There are 3 ways to turn a row about zero (a turn may also mirror it). The second row of each pair is the first, turned, with some noise. The first 21 pairs use one turn. New pairs use 2 turns, one after the other, and a turn may come again.
In the rows, zero is written as 128.
Some pairs, each with its turns in order after it:
[125  94  89 124 113 172]
[139 144 169 148 176 119]
K713

[146  82 170 127 127 101]
[ 75 148 114 138 158 109]
K142

[156 124 192 118 131  92]
[109  96 112  90 154 176]
K90

[125 119 102  64  89 114]
[ 67 109 115 173 102 117]
K90

[151 148 123 172 158 121]
[184 134 114 124 104 136]
K713

[152 150 187 112 139  93]
[121  91 127 109 140 192]
K90

[162 155 105 131 131 123]
[125  96 151 116 122 152]
K142

[151 194 100 124 160 150]
[169 135  94 125 146 192]
K713

[172  84 129 137  60 101]
[ 48 146 109  76 117 114]
K90

[152 131 130 170 106  79]
[ 86 111 112  75 133 137]
K142

[176 111 128 116 108 104]
[ 78 103 143 137 129 124]
K142

[102 160 192 178 148 136]
[164 131  71 106 186 138]
K142

[122 156  68 123 146  83]
[150  66 118 161 122 166]
K713

[150 156 144 138 153  74]
[124 135 153 115 146 190]
K90

[182 138 168 138  77 135]
[ 90  64  89 138 143 118]
K142

[ 84 105 143 160 196 128]
[137 153 166 150  55 153]
K713

[ 59 132 141 127 108 143]
[ 90 117 180  94 120 146]
K713

[ 52  95 117 165  61 140]
[111  94 224  90 141 101]
K713

[151 164  97 102 115 119]
[102 119 162 146  91 137]
K90

[158 107 175  77 111 171]
[110 106 115 210 150 102]
K142

[109 122  81 166 136 121]
[143 189 142 143 126 112]
K90

New pairs. What belongs after each?
[140 113 175 149 119 115]
[143 140 165 163 117 126]
K90 K142

[115 171 194 141 102 133]
[119 143 133 154 202 107]
K90 K713

[176 177 110 142 126 129]
[160 142 107 177 163 134]
K713 K713

[125 134  92 144 170 130]
[135 122 146  80 120 102]
K713 K90

[137 129 129  94 103 114]
[137 148  97 139 124 107]
K90 K90

[ 83 159 121  93 151 131]
[164 142  94 164 105 122]
K713 K142

[118 117 134 128 125 142]
[145 116 129 125 131 131]
K142 K713

[ 61 122 138 120 125  98]
[144 113 126 108  81 181]
K90 K142

[150 124  95 112 138 144]
[139 121 100  94 115 115]
K142 K90

[138 141 137 120 120 112]
[126 112 139 150 138 130]
K713 K713

[120 142 132 143 109 118]
[115 133 152 137 119 121]
K142 K142

[112 188 150 109 177  88]
[129 120  68 180 122 176]
K90 K142

[139 113 122 184 130 182]
[ 78 101 153 139 132 179]
K90 K90

[133 132 114 107 116 124]
[138 139 131 139 149 121]
K713 K90

[168 182 135 136 112 147]
[101 111 109 166 134  81]
K90 K142

[137 134  57 215 127 153]
[ 96  79 174  52 170 137]
K713 K90

[120 164 147 100  85 147]
[142 114 120 161 110  76]
K142 K713

[128  74 137 156 178 133]
[145 114 177 149 169 162]
K90 K90

[111 143  94  82  98 111]
[ 83 116 115 114 163  86]
K142 K142

[155 128  68 120 140 160]
[130 157 146  79 155  96]
K142 K713

[130 167 156 123 162 105]
[143  98 150 130 174 134]
K142 K90

[130 118 136 110 130 150]
[111 148 126 132 150 133]
K90 K90

[ 88 151 110 124  85  96]
[154  91 101 107  79 120]
K90 K142

[124 129 137 140 104 155]
[130  98 137 141 136 152]
K713 K90

[159 186 183 135 122 129]
[ 96 113 159 187  96 102]
K713 K90

[116 117  36 151  82 106]
[138 183 119 170  74  66]
K713 K713

[142 106 200 162  99 160]
[173  98 175 177 128 152]
K142 K713

[172 135 101  38  78 157]
[ 87  90 204 115  90  67]
K90 K713

[153 138 165 155  83 190]
[104 192 146 134 141  71]
K142 K90

[146 101 142  71 122 180]
[119 103 156 175  90  87]
K90 K713

[153 153 135 102 154 151]
[116 122 101  99 166 122]
K90 K90

